There are 5 ways to turn a row about zero (a turn may also mirror it). The second row of each pair is the first, turned, with some noise. The first 50 pairs use one turn. New pairs use 3 turns, one after the other, and a turn may come again.
Known pairs, each followed by its turns in order:
[-3.09 -1.26 -1.63 -0.27  0.79  0.22 -0.48  6.58 -1.52]
[ 0.99  3.08 -2.03 -1.24 -0.58  5.15 -3.22 -2.93 -0.75] | F

[ 0.52 -0.59 -0.10 -3.75 -3.73 -1.59 -0.72  3.11 -0.86]
[ 1.80  0.77 -0.20  0.33  3.80  4.06 -1.90 -2.00  0.07] | S

[-1.95  4.15 -1.50 -6.58 -1.40  2.51 -0.65 -2.30  3.19]
[ 7.52  0.64  0.22 -1.54  2.78 -3.19 -0.50  2.72  1.77] | F

[-2.03 -0.26  1.27 -1.26 -1.80  0.33 -2.65 -2.11 -3.86]
[ 0.27  1.46  1.67 -5.47 -0.19  1.58 -0.40 -0.89  0.25] | A

[ 1.26 -1.76  2.16 -1.67  3.11  1.40 -1.46 -1.99 -0.51]
[-2.99 -0.18 -0.71 -4.20 -1.24  0.34 -0.29  0.32 -0.95] | S

[-6.58 -0.49  0.73  4.65 -0.23 -2.62 -1.57 -4.23 -1.42]
[-1.44 -3.39  0.78 -6.58  2.02 -3.70  1.81 -0.39  3.75] | A

[ 6.03  0.29  0.49  2.99  0.23 -0.83 -3.92 -4.01  0.18]
[ 0.22  1.87 -1.62  4.21 -1.66  6.03 -3.49  1.70  1.40] | E

[-1.13 -2.37  6.13 -1.54  0.65 -3.41  0.06 -1.32  2.12]
[-4.12 -3.64 -2.58  4.17  2.15 -1.15  0.89 -1.54  1.47] | E

[ 0.42  4.88 -0.67  0.29  1.13 -1.42 -1.90 -1.89 -0.27]
[-0.71 -2.06 -3.11  0.65  1.14 -1.88  3.71 -0.85  1.37] | S

[ 2.22  0.27 -1.18 -0.52 -1.55 -0.54  1.26  5.90  0.06]
[ 0.48  1.69  1.62  2.35  4.12  2.79 -1.17  2.11  2.24] | S

[ 0.67 -3.43 -0.92  0.35  0.35  0.05 -6.47  2.45  5.92]
[-1.43  3.62  1.51 -4.53 -4.96  0.12 -3.89  3.38  2.92] | F

[ 0.41  2.02  0.13  2.79 -0.13  0.40 -0.63  1.32 -2.17]
[ 1.39 -2.64 -0.86 -0.82  0.40  2.70  0.88 -0.33  1.50] | Y

[-0.43 -0.28  1.66  0.36 -3.55 -1.24  2.39 -1.99 -2.05]
[ 0.46  0.93  2.78 -1.05 -0.36  1.45  0.63 -0.49  4.38] | A

[ 0.49  0.89 -5.58 -3.12  0.68 -0.13  2.09 -0.37  2.28]
[ 4.79 -0.08  1.04 -0.58 -0.07 -0.88 -1.22 -3.14 -4.08] | E

[ 0.73  1.36 -2.49 -2.12  1.36  1.45  2.19  4.32 -0.35]
[-0.36  0.90 -1.66  1.92  1.84  2.02 -2.30  3.63  2.76] | S

[ 0.04 -1.96  3.10 -0.20  0.06  0.01  2.17  1.40 -0.16]
[-1.22  0.71 -1.73 -1.46 -0.63 -0.60  2.27 -2.53 -1.07] | F

[ 0.68  1.29 -0.53  2.87  3.83 -1.49  1.31 -2.99 -0.41]
[-2.51 -1.22 -2.50  0.22 -1.79  0.62 -1.87 -3.57  1.96] | Y

[-0.53 -0.13  1.32 -0.41  1.51  1.50  0.05 -3.73  4.54]
[ 0.65  0.43  1.38 -1.24 -0.67 -5.43 -0.63  1.92 -1.54] | F

[ 0.87  0.83 -4.38 -1.46  2.92 -2.62  1.14  1.23  0.63]
[-1.33  2.79 -2.28  2.69  1.87 -2.63  1.57 -1.60 -1.82] | A

[-0.54 -5.07 -0.50 -0.42  1.18 -2.18  2.05  0.90 -5.40]
[-4.99  2.35  3.26 -0.66 -2.26  0.25  3.25 -2.88  0.00] | A

[ 2.04 -0.58 -0.95  5.35  0.12  1.56  2.85  0.04 -0.54]
[-1.71  2.01  3.09  2.87 -0.38 -3.59  0.35  2.59 -0.90] | S

[ 1.12 -0.64 -1.83 -0.45  1.68 -0.71 -3.84 -2.33  0.49]
[-2.64 -0.94 -0.70 -2.07  1.57 -3.29 -0.41 -0.14  1.94] | Y

[ 2.19 -2.08  2.75 -0.46  2.16  1.02  0.44  0.31 -3.72]
[ 0.55  1.58 -3.94 -3.49 -1.03  1.13  0.38  0.24 -1.73] | Y

[ 0.17  3.87  2.15 -4.20 -0.36 -1.63  3.74 -0.85  6.58]
[ 1.08 -2.72  0.33  6.33  1.52 -5.00 -0.14 -0.07 -5.03] | E

[ 6.58  2.05 -0.92 -1.01  2.38 -1.28  1.63 -2.86  1.35]
[ 0.35  0.43 -1.30  3.36 -1.32  2.91 -4.32 -0.10 -5.47] | E

[-2.26 -2.26 -1.58 -0.96 -2.85  0.48 -2.03 -1.38 -0.83]
[ 2.24  0.44 -1.35 -0.77 -1.19 -0.05  2.28 -1.90  2.96] | E

[ 4.72 -2.04  1.21  0.02  0.67 -2.18 -0.88 -1.41  4.56]
[ 0.67 -2.78 -3.29  3.67 -1.55  0.76 -2.28 -4.08  0.71] | A

[-2.21  0.07 -3.58  0.18  1.53  4.59  0.19  1.86  1.08]
[-2.36 -2.17 -1.03  3.42 -0.13  0.28  2.81  3.83 -0.12] | Y

[-0.53  0.11  0.91 -6.58  1.56  2.83  1.78 -2.86 -0.76]
[ 3.51  1.46 -0.17 -0.60  1.13  5.07  4.27 -1.49 -2.33] | A

[-0.08 -0.96 -0.71  1.45  0.33  6.58 -0.74  0.27  0.56]
[ 0.71  2.79 -3.60  3.25 -2.46 -1.79 -1.96  1.76 -0.58] | F

[-2.44  1.62 -6.58  1.63 -4.76 -2.47 -1.92 -0.52 -0.43]
[ 1.74 -4.46  2.95  2.99  3.55 -1.14 -4.05  2.26  3.51] | Y

[-1.23 -0.87  1.15 -1.03  0.00 -0.14  1.79  3.37 -0.39]
[-0.62  1.02  0.34  0.85 -2.85 -0.29  1.99  1.96 -0.10] | A

[-1.72  1.48  6.58  4.03  1.10  2.24 -0.58 -0.63 -3.12]
[-1.33  2.27  0.34 -0.49 -3.38  1.32  6.16  1.81 -4.51] | S

[-0.81  0.24  0.58  3.34 -1.96  1.89  6.53  3.96 -0.42]
[-1.10 -0.11  4.12  4.00 -0.72 -0.66  2.06  5.47  2.63] | A

[-1.94  2.30 -1.51 -1.02 -6.41  1.93 -1.50 -4.25  2.62]
[ 2.47  0.17 -3.03 -3.03  4.17  3.63 -2.39  2.57  4.08] | A

[ 2.56  1.48  1.83  1.19 -4.40  1.02  0.54  6.58  0.54]
[ 2.37  0.86 -1.94 -0.16 -5.51  4.57  3.72 -1.39  1.39] | F

[-1.34  0.20 -5.10  1.02  0.82  1.83 -0.10 -1.87  1.84]
[ 1.65  0.23  2.00  2.58 -0.32 -1.90 -4.59  0.66  0.29] | F

[ 0.57  0.60 -1.06  0.01 -2.49 -6.58 -1.48 -1.12 -2.15]
[-1.89 -2.16  4.69 -1.00  2.68  3.32  1.76 -0.52  2.79] | F

[-1.59  0.39  1.96  5.45  6.58 -0.50  0.16 -1.02 -1.57]
[-2.13 -4.23 -3.77 -1.46 -5.68  0.99  0.36 -3.47  0.52] | Y

[ 0.48 -2.77  0.48 -1.01  2.71  0.36  1.75 -1.72  0.64]
[-1.00 -0.63 -2.24 -0.17  2.35  1.66  0.56 -1.62 -2.06] | E

[ 1.60 -1.38 -1.63 -0.44  5.39  0.51 -1.08 -0.22 -0.42]
[-3.02  0.81 -1.07 -3.07 -1.00 -1.49 -0.64  1.57  3.19] | S

[-0.27  0.51 -0.03 -2.60 -0.42 -0.67  2.70 -5.50 -0.26]
[-2.38 -2.89 -2.26  1.37 -2.01 -0.96 -2.41 -3.06 -2.03] | S

[ 5.80 -0.77  1.95  1.54 -0.80  0.05  0.63  1.49 -1.70]
[-4.07  1.92  2.95  0.31  3.69  0.43  0.67  0.63 -1.17] | S

[-1.29  1.02 -5.15 -6.58 -1.12 -3.43 -1.94 -0.86  0.05]
[-3.54  0.03  3.91 -0.09  5.30 -1.99 -4.65  2.70 -1.23] | Y

[ 1.04 -4.65 -0.20  2.83  0.31 -0.22  0.09 -2.62  2.10]
[-0.02  2.81 -2.92  1.18  3.56  2.28 -0.78 -2.11  1.50] | E

[ 0.75  6.58  0.62 -6.58  3.08 -0.83  4.91  0.48 -1.06]
[-0.31 -5.15  0.37 -0.20 -3.00 -3.27 -0.35  1.58 -8.40] | E

[-1.26 -1.37 -0.27  3.02 -1.15  0.81  0.46 -0.67 -4.67]
[ 3.48 -2.81 -3.57 -0.18 -0.24  0.59 -1.64  0.75 -0.25] | Y

[-0.65  1.76  1.69 -0.19  0.88  0.42  0.40  3.82 -1.83]
[-2.73 -1.09  2.75 -1.91 -0.80 -1.21  0.35  1.67 -0.51] | E

[ 0.98 -0.12  6.58  0.96 -2.72 -0.01 -2.35  0.04 -1.53]
[-2.46  2.15 -1.23 -1.11 -0.54  0.94  6.38  2.47  0.13] | F

[ 0.82 -0.20  6.48 -3.61  0.34  2.20 -4.92  0.96  1.90]
[-0.08  2.04  1.75 -4.74  1.07 -2.62  6.26 -1.26 -3.15] | Y

New pairs, each followed by its turns in order:
[ 2.15 -3.88  1.93 -3.70  0.98 -0.92  0.75  1.26  0.05]
[-1.78  0.48 -1.29 -2.86 -2.83  1.18 -3.76  0.87  2.33] | A S E

[ 0.55  1.81 -1.34 -0.15 -1.17  0.28  0.95  0.23 -1.44]
[ 2.34  0.06  1.40  0.48  0.45 -0.65 -0.38 -0.60  0.29] | E E Y

[-0.24 -2.82  0.14 -1.12 -1.24  1.86 -1.10 -4.53 -1.91]
[-0.57  2.53 -1.69  4.09 -2.23 -0.87  0.56 -1.19  2.42] | A Y S

[-2.23  3.36  0.71  0.96 -0.24  2.03 -2.17  0.48 -0.24]
[-0.13  1.46  0.13 -1.16  3.46 -0.51  2.76 -0.05 -2.03] | Y E A

[ 5.35  0.91  1.65  1.41  0.61 -3.09 -1.07 -1.91 -0.70]
[-3.06 -1.19 -0.69 -2.20 -2.83 -1.37 -0.98 -4.49  0.87] | E Y F

[ 0.17  0.01 -0.79  0.03 -0.28  0.47 -0.51  6.58 -1.85]
[-3.81  2.00  1.16 -2.55 -1.75  2.11 -2.94  0.10  1.87] | S A E

[-0.49  0.09 -0.61  0.26  4.03  1.05 -1.45  0.84 -3.72]
[-1.15  3.91 -1.48  1.12  1.98 -0.40 -1.73 -2.00 -1.79] | Y E Y

[ 1.01  1.30 -0.54  1.05  0.16 -2.03  0.36  3.38  2.01]
[-0.33  1.68  2.15 -2.49  0.13  0.33 -0.19 -1.57 -2.73] | F S A

[-0.99  1.85  6.09 -0.73  4.56 -0.82  1.47 -0.48 -6.58]
[ 0.57 -3.99 -0.12 -1.81 -0.23  1.90  5.11  5.65 -5.25] | Y A E

[-1.01 -0.85  0.27  2.05  1.11 -1.64 -0.71  0.06  0.35]
[-1.43 -1.14 -0.46  0.78  0.28 -0.87  2.02 -0.12 -1.38] | S Y S

[-2.24  2.01 -0.06  1.19 -0.95  3.00  2.30  2.21 -3.68]
[-3.38 -2.17 -2.71  2.27  3.77  0.59 -0.26  0.90 -0.93] | F Y A

[-1.56  1.94  0.45 -0.49 -0.66  0.34  0.25 -2.04  0.21]
[ 0.01  1.99  0.83  0.62 -0.44 -2.28  0.17  0.72  1.13] | E F F

[-1.11 -1.64 -0.76  1.31  2.73 -3.68 -2.14  2.47  6.56]
[-3.32 -2.48 -3.44  1.43 -3.41 -1.46  4.72  3.61  0.66] | E E Y

[-1.85 -1.53  2.32 -0.34  0.95 -1.23 -4.62 -1.90 -0.97]
[-1.10 -1.14 -1.18  1.79  2.61 -4.47  0.86 -2.08 -0.57] | Y S Y

[ 3.27 -0.93  2.15  2.49 -1.80  5.05  1.86 -3.42 -0.95]
[-1.00  1.80 -5.87 -1.64 -2.28  3.25  2.73  1.08  1.96] | S E A

[ 1.50  0.76 -0.19  2.12 -1.71 -0.02 -0.21 -0.84 -4.88]
[ 3.48  0.58 -0.01  2.73 -0.58 -0.15 -0.80  1.98  3.18] | F Y Y

[-3.51 -0.76  0.47  3.74  3.57 -2.84  0.44 -0.06 -1.10]
[-3.14 -0.39 -2.76 -2.41  2.75 -0.89  1.41 -3.77  1.55] | A E A

[-0.63  0.23 -1.46  0.10 -2.45  0.52 -1.01 -2.71 -1.67]
[ 1.84 -2.44 -0.54  1.47 -0.11 -2.14 -0.42  1.04 -1.24] | E Y A

[ 0.70  0.21 -2.03  2.41 -0.37 -3.65  0.95 -0.26  3.00]
[ 0.94 -2.04 -2.36  1.67 -1.99  0.36 -0.69 -2.48  3.48] | A S A

[-0.16  4.31  3.74 -1.06  2.18  0.65  1.06 -2.22 -0.44]
[ 2.93 -3.45  3.49  1.57 -0.62  1.11 -0.08 -0.16 -3.34] | E A Y

[ 0.02  1.16 -0.57 -1.04 -0.48 -0.61  1.09 -3.15  2.33]
[ 0.47 -2.74 -1.20  0.19  1.11  0.47 -0.39  1.18  2.81] | E A E

[ 1.31  1.27  4.21  0.73 -4.14 -0.28  3.23 -0.13  0.30]
[ 0.18  2.67 -3.01  0.77  0.67 -0.10  3.25  4.06 -2.47] | S E A

[-2.47 -3.48  0.65  0.86  1.17 -3.13 -0.91 -0.02 -1.81]
[ 0.36  2.27  1.70 -2.01  1.89 -3.74 -1.04  2.05  0.60] | E S Y

[-0.12 -1.00 -1.19 -2.36  1.03  3.38  0.30  1.37  0.59]
[ 0.68  1.15  1.43 -1.25 -1.34 -1.64  3.18  1.27  0.70] | F F Y

[-4.46 -1.38  0.38 -0.24  1.80  1.11  1.12  0.36  1.54]
[-2.22 -0.67 -0.97  3.95 -0.29 -0.32 -2.81  0.16  0.04] | F S Y

[ 1.30 -2.54  6.58 -0.56 -1.42  0.58  0.10 -0.27 -3.76]
[ 1.04 -3.55  0.13 -0.47 -1.44  0.10 -1.05 -4.52 -5.79] | F A F

[-0.83 -5.62 -0.62 -0.73 -0.10  0.50 -3.60  0.81 -0.99]
[-1.25 -3.76  2.25 -1.48 -2.68 -0.83  3.89 -0.76  1.92] | F Y A

[ 0.51 -1.00  6.13  0.25  1.60  0.54 -0.67 -1.26 -0.86]
[ 0.41  1.95  1.32  2.33  0.34  2.35 -4.85  1.14 -1.81] | S E Y

[ 0.46  1.45  4.00  6.50 -2.52  2.82 -4.07  2.44  0.45]
[ 0.06 -4.49 -0.69 -5.66 -3.13 -3.34  2.16 -1.40  4.55] | S E E

[ 0.99 -0.94 -0.90  0.59  5.54 -0.41  0.18  0.22 -5.63]
[ 4.53  0.61 -5.42  3.27  2.22  1.03 -0.60 -0.59  0.09] | E A F

[ 0.01 -0.37  6.58 -0.88 -1.64  1.91 -1.08 -2.94  3.82]
[ 3.98  3.41 -3.19  1.99  1.27 -2.96  4.82  0.08 -1.61] | S A F

[ 1.43 -0.06 -1.69 -2.14 -2.73 -2.23  0.50  0.96  0.05]
[-3.09  0.19 -0.08  3.15 -0.83 -1.24  0.29 -1.52  0.68] | A S A

[-0.35  0.23  0.25 -0.85 -5.38 -0.69  1.83  1.03  1.50]
[ 1.98  3.36  1.52 -0.40  2.24 -1.18  0.51  1.57  3.14] | A A S

[-5.69  1.04 -3.80 -0.23 -0.40  3.12  1.69  0.59 -0.93]
[-1.59  2.65  1.25  6.55  0.13  1.82  1.70 -0.44 -0.17] | A A S

[-0.99 -1.34  2.77  0.04 -0.61  2.23  0.42  2.73 -2.17]
[-0.14  0.24 -2.57  1.37  0.75  2.10  0.00  2.24  3.13] | S F Y

[ 2.31 -2.56  1.11 -2.39  1.16  1.36  1.27 -3.23  1.16]
[-0.93  3.86  0.56 -3.21 -2.00 -1.97 -0.42 -0.32  0.95] | A S A

[ 0.19  1.76  1.86 -1.17 -0.01 -4.77  0.09 -2.96 -0.66]
[ 2.68  5.17 -0.90  0.96  0.04  0.01  1.38  1.08  1.18] | F S F

[ 1.12 -0.84 -1.68 -0.07 -3.13 -1.37  1.00 -1.03  1.71]
[ 1.36  0.00  0.84 -1.08  2.86 -1.60  2.11 -1.57  0.06] | S S F

[-0.79 -1.40 -1.23 -0.86 -2.24  5.84  0.35  1.22 -3.19]
[-1.46 -0.22 -2.29  0.94  0.07  1.93 -1.02  6.32 -2.04] | Y Y A

[-0.39  2.55  0.72 -0.02  0.88 -1.06 -2.88  4.15  1.97]
[-0.47 -1.39 -0.68  2.46 -3.00  1.63 -3.99  0.03 -1.53] | Y E Y

[-0.16  1.81  0.59  2.24  1.95 -3.03 -1.83 -1.89  3.50]
[ 1.13 -1.26  2.62  1.04 -0.27  3.00  3.35  3.17  0.54] | S Y F

[-0.58  6.45  0.62  0.12 -2.46  3.60 -1.35 -0.19 -0.04]
[ 2.84  0.44 -2.13 -1.37  5.67  0.48  0.47  3.78  1.21] | S E F

[ 2.98 -1.23  1.76 -2.83  1.97 -6.58  0.08  0.40  2.53]
[ 0.12 -5.43 -3.57  0.30  1.42 -3.34 -3.29 -3.29 -0.25] | A Y A

[ 2.57  1.36 -5.60 -0.07 -3.50  1.56 -6.58  0.40  0.00]
[-3.88  6.67  0.00 -1.72 -4.70  3.36  0.00  0.74  1.31] | E S S

[-1.91 -0.15  0.58 -1.77  2.19 -3.30 -1.40  5.26  0.06]
[-0.35 -1.49  0.92  5.45 -3.07 -0.90  1.69  2.07  0.12] | S Y S

[-2.72 -1.36 -3.52  0.52  3.01  3.30 -1.77 -0.49  0.04]
[-0.43 -3.80  1.64 -0.26  3.28 -0.48  3.37  0.39 -2.23] | Y S S

[ 0.82  0.63 -1.33  0.65 -3.18 -0.81 -0.09 -2.14  1.76]
[-0.10 -0.39 -0.17  2.70 -0.55  2.01 -1.52 -1.98 -1.83] | F F S

[-1.27  1.61  0.94 -0.71  0.73 -0.33 -2.32 -2.76 -6.58]
[ 1.42 -4.32 -0.93 -2.37 -0.15 -0.53 -2.22  0.62 -5.37] | S A F

[-1.56 -1.07 -1.63 -0.11 -6.58 -2.85  0.70 -0.10 -4.29]
[-4.89  3.05 -1.16 -0.92  3.82  3.86 -1.00 -3.22 -0.69] | F A E

[-0.26 -3.97 -2.54 -0.06 -0.38  2.05  5.52  5.21  0.02]
[-0.01 -0.23  2.90  2.00  3.30  3.54 -5.07  4.21  1.60] | Y F A

[-0.73  1.85  0.36 -0.22 -2.82  1.26 -1.81  0.67  3.14]
[-0.07  0.35 -1.49 -0.03 -0.17 -1.82  3.56  2.38 -1.11] | A E F

[-0.22  1.30  1.53 -0.03  0.21  2.12 -0.30 -0.08 -6.58]
[-3.18 -0.31  1.19 -2.58 -1.89  4.53  0.52 -2.08 -1.10] | S A Y

[-0.48  2.10  3.70 -3.84 -4.08  1.44 -1.11  1.69  0.36]
[-2.77 -3.56  4.57 -0.36 -0.29 -0.41 -3.33 -1.81  0.78] | E E Y

